The same things were measured in two ways. Each way mixes the same 9 hidden numbers, adds some noise and spreads widely along 5 directions of its own, which tell nothing about the thing.
Some things both ways: the first way, then the second way.
[-1.50 -0.47  0.24  0.03 -1.54 -2.57  2.72  2.65  1.17  1.35  1.40 -4.14
  0.98  0.54 -2.02 -1.93  2.52 -1.73 -3.20]
[ 0.69 -3.67 -3.58 -1.46 -3.39 -1.00 -0.17 -0.13 -0.35  0.17  0.58  6.83
 -1.31 -0.82 -3.32  2.59]

[-1.02  2.90  2.67  2.21  0.50 -0.69  3.00  0.42 -0.38  1.97  1.72  1.81
 -2.29  0.84  4.39 -2.61  1.94 -2.16 -0.07]
[-1.31 -1.72 -0.94  0.88  0.89  0.09  1.30  2.12  1.79  3.86  1.53  1.36
 -0.10 -1.45  0.25  4.12]

[-0.29  2.12  0.60 -2.69  1.53 -2.67 -1.42 -1.12  0.22 -1.60 -0.50  0.98
 -0.99  4.03 -1.36  3.64 -0.15  2.76 -1.48]
[-0.49 -0.85 -0.14  1.26  0.03  0.52 -1.45 -2.68  0.65 -1.90 -1.80  2.43
 -0.78 -1.60  0.70 -1.96]

[ 0.73 -0.66 -0.51 -3.08 -1.46  2.99 -0.26 -3.41  3.76 -1.98 -0.66 -1.16
  0.73 -0.96 -1.56 -1.79 -2.61  0.05 -0.25]
[ 0.03  0.95 -2.33 -1.11 -2.32 -0.14 -1.06  2.03  0.40 -0.10 -0.32  1.63
 -0.68 -0.13 -2.11 -1.42]

[ 0.96  2.89 -1.74 -2.72 -1.07 -2.71 -0.85  1.12 -0.01 -2.73 -1.69 -1.05
  2.10  2.76 -0.65  1.64  2.74  1.28 -3.66]
[-1.37 -0.19  1.97 -0.23  1.62  1.52  0.80  0.78  0.09  1.83 -0.28 -0.05
 -1.28 -0.25 -1.71 -0.12]

[-0.02 -1.01  1.87  1.76  1.93 -1.06 -0.52  5.48 -5.49 -0.46  1.23  2.31
  3.71 -0.81  0.19  7.14 -0.14  3.00 -2.17]
[ 1.71 -2.54  2.38  3.25 -0.20 -2.38  0.94 -1.23 -0.36  1.38  3.23  1.03
 -3.17  0.24  0.79 -0.21]

[ 3.99  0.80  1.07 -1.34 -3.42  4.55 -1.56 -0.35 -1.65 -0.12  1.52 -1.11
 -2.39 -1.35  3.41  6.77 -0.48  1.23  1.48]
[ 0.11  0.90  1.70  2.00  0.18 -0.08  0.16 -0.63  1.19 -1.52  0.53 -2.62
 -1.72  1.64  2.42  2.53]

[-0.59 -0.91  1.78  2.61 -2.08 -2.18  0.07  4.90 -0.51 -0.70  3.12  1.11
  3.87 -0.89 -1.18 -0.62 -0.84 -1.97 -2.61]
[ 0.10 -3.07  1.25 -0.68 -3.40 -0.21 -0.01 -1.17 -0.34  4.31  0.36  3.52
 -0.10 -1.86 -3.12  1.09]

[ 1.76 -3.20 -0.18 -0.50 -3.08  1.66  0.26 -0.57  1.22  1.51  1.90 -0.53
 -0.39 -2.10 -0.78 -0.66  1.38 -1.30  0.20]
[-1.53 -1.77 -2.25 -1.24  1.79 -0.09  0.07 -1.10  2.39 -1.70 -1.31  6.03
  1.83  0.28  0.34  0.88]

[-1.30 -3.04  0.32  1.05  0.45 -0.27  0.31  1.04  0.02  2.29  0.27  0.82
  0.89 -1.05 -2.21  0.83 -2.38 -0.33 -0.22]
[ 0.15  0.53 -2.21  0.63  1.36 -1.47  1.21  0.60  2.89  1.45  0.66  2.31
  3.92 -0.45  1.59  2.04]

[-0.23 -3.37  1.94  1.56 -0.53  0.01  0.50  1.20 -0.73  1.32  2.59  1.81
 -0.56 -3.13  1.53  1.62  0.06  0.63  3.14]
[-2.05  1.51 -2.30 -0.97  3.18  0.04 -0.59 -0.39  1.62 -0.86 -2.46  2.10
  2.30  0.81  1.06  0.11]

[-2.09  0.97  1.20  0.77  0.15 -2.27 -0.18  0.57 -0.57 -1.48 -0.80 -0.69
  0.62  1.87 -0.84  0.12  0.52  0.22  0.74]
[-0.28  0.59  0.95 -1.34 -2.39 -0.12 -0.07 -2.31 -2.33  0.86  0.03 -1.16
  0.12  0.75 -2.16  0.96]

[-0.77  0.95 -1.68  0.75  0.43 -1.04 -0.84  3.65 -2.52  2.27 -2.51 -1.84
  1.50  1.51  0.04  5.59  2.65  0.84 -1.23]
[-2.00  2.70  0.01  2.56  2.10  1.74  0.73 -0.54 -1.64 -1.86  0.81 -5.36
 -2.10  1.66  2.69  5.78]

[ 0.78 -1.53 -3.75 -4.68 -2.21  4.21 -3.63 -5.65  0.77 -1.18 -5.41 -1.69
  0.10  1.06 -1.34  5.87 -0.48  2.38  3.27]
[-0.59  0.62 -0.25 -0.96  1.27 -1.67  0.56  0.08  0.05  0.48  1.12  0.39
  1.62  1.93  0.52 -0.43]

[-0.29  3.41  2.75  1.23  2.01  2.35  2.52 -3.65 -1.29  0.29 -1.45  0.88
 -5.26  1.29  2.78 -2.50  1.00 -1.41  2.93]
[-0.78 -2.17 -0.70  0.83  0.68  1.47  0.49 -0.04  0.31  0.67  1.70 -0.67
 -1.64 -2.87 -0.98  3.40]

[ 0.06  1.93  2.98  2.37  1.69  1.02  0.67  1.26 -0.69  0.76  2.45  1.05
 -0.22  0.19  1.21 -1.35 -0.32 -0.32 -0.46]
[-0.23 -2.69  0.50 -0.24 -0.57 -2.15  2.84  1.51  1.97  4.09  1.24  3.44
 -0.12 -0.32 -0.32  2.46]

[-2.82  0.50  0.98  0.19  0.56 -3.66  0.69  1.83 -0.13  0.65  0.66 -2.47
  0.27  2.04 -0.64  0.98 -1.03  1.69 -1.20]
[-0.07  0.64 -0.92 -1.30 -3.16 -1.87 -0.76 -1.68  0.43 -2.12 -0.67  1.03
  0.17  2.69  0.59  0.41]

[-1.16 -3.14  0.13  2.50  1.42  0.51 -0.34  2.10  1.28  1.96  0.58  0.41
  1.93 -2.95 -2.09 -2.54 -2.57 -0.46  0.73]
[ 0.77  1.52 -1.78 -0.21 -1.77  2.14 -0.26  0.71  1.77  0.04  0.28 -0.56
  0.04 -0.66  0.67  1.60]

[-0.40  1.90  0.95 -0.52  1.52 -1.72  2.15  0.64 -0.50 -0.93 -0.81 -1.12
  0.31  2.50 -2.77 -1.32  3.00 -0.80 -3.65]
[ 2.95 -3.91 -0.60  2.24 -1.63  0.60  1.57 -0.86 -0.90  1.48  3.57  3.31
 -3.35 -2.66 -2.57  1.71]

[ 0.00 -2.01  1.96  2.06  1.35  1.07  1.68  1.61 -2.26  0.76  1.13  2.88
  0.36 -3.24  2.09  0.61 -0.05  0.64  1.28]
[-0.61 -1.11  1.15  1.15  4.92  1.21  1.26  0.31  2.71  2.89 -0.36 -0.08
 -1.23 -0.64  0.89 -0.15]

[ 2.14  0.64 -2.00 -3.22 -0.54 -0.10 -2.50 -1.98 -0.93 -2.16 -2.37  0.48
 -1.23  0.85  0.83  3.86 -0.52  3.94  0.92]
[-1.39  0.79  2.06 -1.56  2.81  2.14 -0.60  0.00  3.10 -2.12 -1.25 -0.33
  1.27  0.64  0.16 -1.42]

[-1.02 -3.96 -1.53  1.00  2.94  2.22 -3.34  1.78  0.83  2.27 -1.07  0.99
  4.85 -1.54 -4.84  2.76 -1.88  1.61 -0.02]
[-0.89  0.73 -0.95  0.77 -0.17 -1.24  0.61 -2.17  0.63 -2.70 -0.87  1.60
 -0.31  2.25  2.52  1.41]

[-1.59 -2.06  0.15  1.25 -0.20 -1.58  3.37  0.03 -0.12  1.79 -1.32  0.53
 -0.90 -0.60 -0.99 -3.16  2.55 -2.84  0.35]
[-1.61  0.69 -2.42  0.82  3.42  2.35 -0.52 -1.22 -0.57 -2.44 -0.12 -0.34
  1.08 -1.66 -0.35  3.25]

Other things, the second way, with their names:
(167): [-1.01 -1.41  1.66  1.80  2.26  1.86  0.20 -1.40  0.93 -0.74 -0.65 -0.55
 -3.87 -0.55  0.99  3.00]
(254): [-3.37  1.51 -1.65  0.18  2.65 -0.36 -0.33  0.09 -0.47 -0.96 -1.26  0.49
  0.07  0.24  0.82 -0.37]
(565): [-0.70  0.67 -1.17 -0.70 -1.00  1.84 -0.15  0.36  1.16  0.62  0.18 -0.52
  0.77 -0.73 -0.45  3.75]
(707): [-0.21 -2.12  2.62  1.72 -0.57  1.03 -0.11 -1.86  1.12 -0.59  1.21 -0.48
 -1.32 -1.42  0.56  3.20]
(231): [ 0.80  0.99 -0.16  2.44  2.21  0.82  0.50 -0.06  0.94  0.10 -0.58 -0.33
 -1.72 -0.90  0.65 -2.81]
(386): [-1.03  2.07  1.69  0.64 -0.16  1.33 -1.42 -1.07  0.17 -0.92 -1.76 -2.65
 -3.79  1.95  2.00 -0.89]
(723): [ 2.88  0.23 -0.32  2.15 -2.90 -2.25  1.60  0.44 -1.16  0.30  6.29 -1.76
  2.47 -0.57  0.24  3.12]
(121): [ 1.73 -0.07 -1.44  1.91 -1.59  4.86 -0.30 -0.20  1.56  3.80 -0.17 -2.14
 -3.59 -4.40 -0.13  1.34]
(271): [-0.67  2.43  0.18  2.01  2.49  2.61 -0.88  1.13  0.14  1.54 -0.28 -3.93
 -2.55 -0.49 -0.11 -0.24]
(560): [-1.12 -0.81  0.84  0.74 -0.82 -1.79  0.52 -1.35 -2.18  0.73  2.07  2.29
  0.82 -0.29  0.04  1.47]
(663): [-0.96 -0.73 -1.47  1.73  1.18 -1.60  0.88  0.50 -1.18  2.27  1.09  2.12
 -0.11 -1.44 -0.60  0.87]
(212): [-0.25  0.29  1.42  0.08  1.25  3.05 -0.77 -0.16  3.72 -0.65  0.44 -1.78
  1.23  0.03  1.31  2.49]
(110): [-1.74 -2.81  1.50 -1.75 -2.71 -0.29 -0.17 -2.46  1.20  0.95 -3.31  3.88
 -2.41 -0.40 -0.45  0.75]
(622): [ 2.21 -2.20  0.55  2.25 -1.42  0.36  1.40 -0.26  0.01  0.69  3.83 -0.30
 -0.39 -2.12 -1.24  4.45]
(358): [ 0.90 -0.39  0.26  0.32 -3.84 -0.03  0.81 -0.62 -1.01  1.08  3.54 -1.22
 -0.32  0.85  0.08  5.33]
(352): [ 0.53  0.07  1.55  3.06  0.97  1.50 -1.00 -2.48 -0.83 -1.02  0.91 -0.66
 -2.47 -0.33  0.89 -0.92]
(316): [-2.91  0.72  0.14 -0.18  4.80 -2.00  0.42 -0.68  0.78 -1.02 -0.92 -1.02
  0.77  3.17  2.31  0.94]
(459): [-0.50  1.24 -0.45 -0.72 -0.40 -0.96  1.65  0.78 -2.74  0.41  1.84 -1.00
  0.80  1.62 -2.77  3.79]
(601): [-0.47 -0.96  4.92  1.69  2.30  2.60  0.39 -3.00  2.52  2.62 -1.33 -1.30
 -0.91  0.52  2.53  2.94]
(384): [-1.14  1.45 -1.88 -0.78 -2.41  1.16 -1.06  0.99 -0.60  1.62  0.13 -1.71
 -0.43 -0.67 -1.59  3.28]
(356): [-1.46  1.67 -0.88  1.50  4.44  3.58 -1.72 -3.07  1.74 -4.04 -3.14 -1.41
 -0.18  0.01  1.96  3.12]
(738): [ 0.54 -0.28 -1.97 -1.01 -1.39 -3.80  2.02  2.34 -0.90  1.69  2.98  1.17
  1.60  1.30 -2.56  2.33]
(216): [ 2.03 -1.67 -0.59  0.39 -5.64 -1.72  0.56  0.48 -1.82  3.33  4.82  1.65
 -0.60 -0.82 -2.02  1.68]
(68): [-0.48 -1.50  0.80 -0.84 -1.61 -0.52  0.10 -2.11 -0.48 -1.71  2.43  1.38
  0.26  1.75  0.67  2.88]
(82): [-0.29  0.34 -2.37 -3.85 -2.62 -0.72 -0.73  0.26  0.01 -2.65 -0.76  1.91
  0.84  1.16 -3.31  0.43]
(503): [ 2.06 -1.47  0.41  2.76 -1.99  0.91  0.84 -0.08  1.01  0.75  3.56 -0.04
 -1.76 -2.13  0.94  3.33]
(455): [-1.26 -1.98 -0.72 -1.27 -2.20 -1.56  1.13  1.60  0.29  2.52  1.60  2.97
  1.73 -2.19 -2.50  2.49]
(189): [ 1.24 -0.67  3.18  1.09 -2.71  1.96 -0.38  0.80  1.54  2.93  2.79 -2.03
 -1.24 -0.48  0.58  3.47]
(552): [-1.69  1.93 -2.94 -1.30 -3.08 -0.85 -1.82  0.27  0.37 -1.51 -1.34  2.56
  0.20  1.43  0.82 -0.45]
(284): [ 0.75  1.35  0.34 -1.99 -1.96 -0.70  0.07 -1.87  0.98 -1.08 -1.15 -0.08
  2.16  3.64  0.53  1.76]
(364): [-0.61  2.52 -2.18 -1.86 -1.28  0.45 -1.76 -1.24 -0.67 -1.22 -1.89 -0.18
  2.03  1.00 -1.13  0.86]
(38): [-0.75  0.18  1.99 -0.69  2.06 -0.85  1.30  0.67 -0.42  2.72  1.57 -2.12
  2.04  1.53 -2.20  3.54]
(479): [-1.22 -0.38 -0.47  1.69  1.86 -0.93  0.95 -0.69 -1.69  0.88  2.33  0.84
 -0.42  0.31  0.77  1.05]
(544): [-1.03  1.88 -0.46  0.77  0.17  2.68 -0.96 -0.61 -0.11 -3.61 -0.19 -3.44
 -2.20  0.15  0.89  3.99]
(56): [ 0.53 -2.02 -0.37  0.29 -4.94 -1.04 -0.92 -1.92 -0.02  0.23  1.71  1.26
 -0.49 -0.51  0.21  2.21]
(672): [-1.17 -2.23  1.73 -0.17 -0.39  1.97 -0.19 -2.31 -0.13  0.30 -0.59  0.98
 -3.50  0.39 -0.45  3.29]
(612): [-0.26 -0.89  1.01  1.46  2.33 -0.04  1.20  1.44  1.89  0.68  2.94 -1.32
  1.22 -0.17  0.68  3.46]
(461): [-0.03  0.33 -0.28  0.90  0.71  0.67 -0.35 -1.49  2.28 -1.68 -2.04  0.53
 -1.63  1.49  1.39  2.03]
(393): [-2.87  4.22  0.14 -0.30  2.29 -1.95  0.93  2.41  0.41 -0.88  0.00 -1.84
  1.68  3.56  1.66  1.30]
(494): [ 1.09  1.22  2.05  1.27  1.45 -0.78 -0.57 -2.49  0.71 -0.39  0.76 -3.21
  1.51  2.15  1.16  0.02]
(472): [-4.07  1.66  1.35 -3.40  1.65 -0.14 -1.36 -0.63 -0.58 -3.94 -3.53 -0.97
 -0.12  4.72 -1.44  3.50]
(240): [-1.04  0.67  1.12  1.10  2.44  0.61 -0.43 -1.62 -0.47  1.68  0.00 -2.59
  0.96  0.21 -0.19  1.29]
(197): [-0.82 -2.93  1.99  1.30 -0.69 -1.31  1.17 -1.31  1.67  2.54  1.47  1.57
  1.20 -1.74  1.71  4.38]
(460): [ 0.29 -0.97  0.91 -0.49  1.14  0.04  0.19  1.16  1.81 -1.88  0.70  1.71
 -0.34  0.64 -1.61 -0.67]
(66): [-0.21  2.51 -0.31  1.77  2.31  1.32 -1.24 -0.20 -0.71  0.58 -0.66 -2.93
 -1.01  1.10 -0.18  1.16]
(301): [-3.31  2.57 -1.03  0.55  4.42  0.64  0.41  0.08 -0.34 -1.84 -0.81 -1.02
  1.78  1.01  1.45  1.53]
(702): [-2.24 -0.54 -1.47  0.89 -2.14 -0.36 -1.14 -3.30 -2.46 -3.54  0.26  1.01
 -1.73  0.95  1.43  3.98]
(133): [-1.32  1.47 -1.68  0.70  0.38  0.08  0.04  2.28  0.36  0.39  1.35 -1.11
 -2.99  0.99  1.31 -0.02]
(675): [-1.31 -1.77 -0.46  1.57  0.16  0.71 -0.42 -2.46 -0.20  0.25 -1.74  1.30
 -2.88 -2.56 -0.24  0.55]
(292): [ 0.34 -1.53  0.87  0.82 -0.50  2.94  0.55 -0.88  1.87  2.42  0.11 -0.42
 -1.82 -3.42 -0.26  2.41]
(538): [-1.25 -0.17  0.28  2.01 -0.23  1.91 -0.10  1.50  1.60  1.99  1.49 -0.18
 -1.63 -2.41  1.26  0.64]
(452): [-0.65  0.26  1.45  1.25 -0.01  0.28 -0.24 -0.89 -1.83 -0.04  3.45 -2.46
  1.27 -1.02 -0.80  3.39]
(619): [-0.37  1.15 -1.58  1.00  1.05  1.43 -0.57 -1.04  1.79 -1.70 -1.89  0.92
 -0.86  0.43  1.94  1.88]
(309): [ 0.15  0.65  2.47  2.71  3.50 -0.64  0.57 -2.81  1.05  2.41 -0.24 -2.40
  1.75  0.22  2.27  1.32]
(336): [-0.06 -0.85 -0.36 -1.40 -0.33  0.79  0.43 -1.35 -2.12  1.28  1.75  0.92
  0.66 -0.98 -2.53  0.77]
(333): [-0.69  0.74 -1.33  0.35 -2.88  0.36 -1.05 -0.26 -0.63  1.58  0.84 -2.19
 -0.74 -0.37  0.36  3.50]
(405): [-1.89  0.92 -0.67  0.42 -0.03  1.10 -1.21 -1.19 -0.50  0.09 -1.73  1.13
 -1.20 -0.50 -0.20 -0.56]
(579): [-0.12  1.70 -1.03  2.38  1.08  1.37 -1.16 -0.25  1.86 -0.21 -0.89 -0.84
 -1.58  0.31  2.56  0.90]
(366): [ 0.72  0.08  1.54  0.37 -0.38 -0.53 -0.29 -0.92  2.87 -0.25 -0.88 -0.13
 -0.46  1.97  1.54  0.11]
(507): [-2.10 -2.82 -2.53 -1.33 -0.67  2.46 -0.74 -0.02 -0.54 -3.22 -0.05  4.97
 -3.09 -2.27 -2.69  1.90]
(677): [-0.36  0.83 -1.76  1.79  0.56 -1.30 -0.88 -0.18 -0.17 -0.79 -0.34 -0.06
 -1.21  0.42  0.73  0.81]
(478): [-0.08  1.67  1.84  0.89 -3.85  0.07 -0.09  1.17 -0.33  1.20  2.99 -2.18
  0.68  0.66  0.96  1.80]
(436): [ 2.87  2.10  2.13  3.84  1.06 -1.45  0.97 -2.81  0.29 -1.58  3.51 -5.68
  2.01  2.84  3.25  4.31]
(493): [-1.99  0.37  2.55 -1.12  0.70  0.55 -0.73 -2.36  0.96 -0.38 -1.06 -1.27
 -0.08  3.49  1.62  3.60]
(296): [-0.75  0.32 -2.12  2.10 -0.35  2.10 -0.93  0.43  0.97 -0.58  0.55  0.67
 -1.01 -2.20  0.63  1.94]
(25): [ 0.87  0.95  3.46  1.32 -2.87  0.98 -2.21 -3.33 -0.03  1.29 -0.64 -2.63
 -1.25  0.84  1.14  1.53]
(54): [ 0.61  1.68 -1.93  1.58  0.95  0.05  0.27 -0.15 -0.03  0.89 -0.08 -0.02
 -0.66 -0.12  0.17  0.92]

Some of these things the first way, each followed by its name:
[-1.36  1.38 -0.26 -2.47 -2.63 -0.01  2.01 -1.43  0.24 -1.00 -1.98 -4.41
 -0.31  2.35 -0.40  1.20  0.38 -0.61 -1.88] : (738)
[-1.49  0.69 -0.69 -0.97 -1.14  1.63 -0.75 -3.41  2.42  1.10 -2.07 -0.73
 -0.64  2.39 -1.06 -0.46 -2.15 -1.27  0.53] : (56)
[-0.26 -0.35  1.18 -1.48 -0.74 -0.31  0.67 -0.40  1.07 -0.41  0.50 -0.90
 -0.71  0.22 -0.36  2.22  1.31  0.38  0.55] : (54)
[-0.98  0.30  0.00  0.57 -2.38  0.43  0.74 -0.21  0.92  2.22 -0.12 -2.37
 -0.02  1.90 -0.96 -0.77  2.37 -2.97 -0.76] : (702)
[-1.72 -0.70  0.76  3.63  4.91 -1.91  0.53  0.68 -1.52  2.57 -0.52  5.35
 -1.99 -1.80  3.57 -2.76 -0.82  1.96  3.75] : (212)
[-2.64  3.20  2.21  0.99  0.01 -2.79  2.53 -0.16  1.07  0.56  0.27 -0.78
 -2.97  1.95  3.47 -1.94  0.61 -0.99  1.14] : (384)
[-1.00  1.50  0.51  1.18  0.65 -1.92  2.70  2.40 -0.81  0.62 -0.89 -0.83
  1.12  1.61 -2.72 -2.72 -0.05 -2.80 -5.19] : (622)
[-2.51  0.64  0.29  0.03 -2.34 -0.56  1.31 -0.18  1.00  1.82 -0.86 -2.40
 -0.79  1.75  1.20  1.43 -0.85 -1.69  0.16] : (333)
[-2.17  1.82 -0.28  1.71  4.78 -1.37 -0.37  0.25  1.67  0.85 -0.54  4.44
  1.09 -0.41  3.35 -3.25  1.56  1.94  1.83] : (472)
[-2.97 -1.98 -1.40 -0.09 -1.03 -0.63  2.40 -0.44 -0.14  2.19 -2.05 -0.23
  2.10  0.03  0.64 -0.70  0.25 -0.85 -0.99] : (316)
[ 0.64 -1.07  0.74 -1.33 -4.83  0.14  1.59  0.86 -0.15 -1.18  1.14 -6.47
 -1.03 -1.22 -0.28  0.81 -1.19 -0.04 -0.44] : (82)
[ 2.07  0.77  1.19 -0.35  1.05  1.43  1.42 -1.09 -0.28 -1.56  1.11  1.48
 -0.89 -1.54  0.99 -3.55  0.27  0.85 -0.77] : (460)
[ 0.71 -3.43 -0.71 -1.19 -6.29  1.20 -0.67  1.89  1.38  0.86  2.48 -4.20
  2.21 -2.07 -0.62  3.10 -2.09 -0.50 -0.91] : (552)
[ 0.96  0.80  0.50  1.54  0.91 -0.53 -0.38  3.84 -2.26  0.92  0.55  0.05
  1.20  0.46 -1.43  2.01 -0.11  0.13 -2.99] : (503)
[-0.07 -2.09  0.58  0.25 -0.06  1.15  0.18  0.07  1.64  1.74  1.47  2.00
  0.06 -2.10  1.05  0.78 -0.41 -0.11  1.27] : (579)
[-1.75 -3.76 -0.03  0.24  0.66  0.55 -0.09 -1.53 -0.86  0.53 -1.86  3.47
  0.27 -2.10  0.73  2.33 -1.79  1.35  4.02] : (494)
[-0.66 -0.83  1.50  4.54  4.28  3.30 -2.33  1.01 -1.55  2.45 -0.17  6.06
  1.93 -1.07 -1.02  0.45 -3.35 -0.75  1.50] : (197)
[ 0.03 -1.15  2.82  1.09 -2.71  0.84  1.73 -1.37  2.03  0.90  3.52 -1.87
 -3.59 -1.75  1.93 -3.46 -0.62 -1.43  3.33] : (284)
[ 0.48 -2.73 -0.25  2.45 -2.13  1.78 -0.79  1.61 -2.75  1.77  0.11 -1.15
  0.75 -1.94  0.06  1.35  0.86 -0.45  1.84] : (68)
[ 2.50  1.30  0.68 -0.53 -1.44  4.25 -0.09 -2.57  0.10  0.44 -0.46 -1.15
 -4.11 -0.97  2.63  1.22  0.37 -0.13  3.04] : (544)
[-1.80  0.84  0.28  2.70  0.32 -0.12  0.45  0.61  0.29  2.21 -0.60 -0.39
 -0.18  0.66  0.39 -2.86  0.97 -2.08  0.88] : (358)
[-0.55 -1.02 -1.36 -0.21 -0.02  0.10 -0.16 -1.06  0.40  0.93 -1.98  1.21
  0.92  0.35 -0.82 -0.34  1.66 -0.57  0.25] : (301)
[-1.61  0.02 -0.16  1.13  1.59  0.30  0.28 -1.25  0.17  0.00 -2.43  4.37
  1.00 -0.47  1.78 -1.50  0.49 -0.56  2.27] : (38)
[-0.53  1.13 -2.09 -0.83  0.26 -2.53  0.34  2.51 -3.62  0.68 -3.39 -0.86
  1.03  2.14  0.11  4.68  0.62  1.63 -3.49] : (612)
[-0.03 -0.60 -0.51  1.59 -0.06 -0.11  1.50  3.63 -0.90  1.85  0.12  0.17
  3.19 -0.92 -1.33 -1.00  0.35 -1.83 -4.31] : (167)
[-0.75  3.51  3.78  3.85  3.01 -2.54  3.03  2.30 -2.40  0.66  2.39  3.63
 -1.74  1.28  2.48 -4.18 -0.16 -1.39 -1.83] : (707)
[-0.68 -1.44 -1.46 -0.74 -1.00  2.32 -0.29 -2.15 -0.26 -0.03 -3.87 -0.93
  1.10  1.04 -4.10  0.32 -2.29 -1.68 -0.71] : (723)
[-1.53 -2.18 -0.02  1.34  0.97 -3.91  1.58  3.49 -0.68  3.20  0.45  1.25
 -0.27 -1.18  0.49  1.06  2.03  0.26 -0.05] : (356)
[-0.81  1.99  0.70  0.40  1.08  0.95 -1.05 -0.46  3.30  0.25  1.24  0.38
  1.62  1.55 -1.95 -3.65 -2.22 -1.12 -2.35] : (110)
[-0.84 -1.68  0.24  0.53 -0.95  1.42  0.38  1.75  0.95  0.77  0.20 -0.40
  3.53 -0.52 -3.79  0.13 -1.55 -2.33 -2.90] : (675)
[ 0.76  2.16  0.26 -3.15 -2.80 -0.54  1.84 -1.40  0.18 -1.61 -0.53 -1.18
 -2.56  0.78  3.35  2.68  2.01  0.47  0.04] : (271)
[ 2.13  3.01  2.09  0.64 -1.32  0.93  0.42  0.14 -1.72 -0.63  1.63  0.48
 -2.35  1.07  2.77  0.54  0.02 -0.41 -0.45] : (538)
[-0.31 -2.07 -1.14  0.16  3.46  3.52 -2.81  0.27 -0.93  0.51 -2.23  2.29
  3.27 -2.54  0.24  4.55 -1.32  3.82  2.36] : (133)
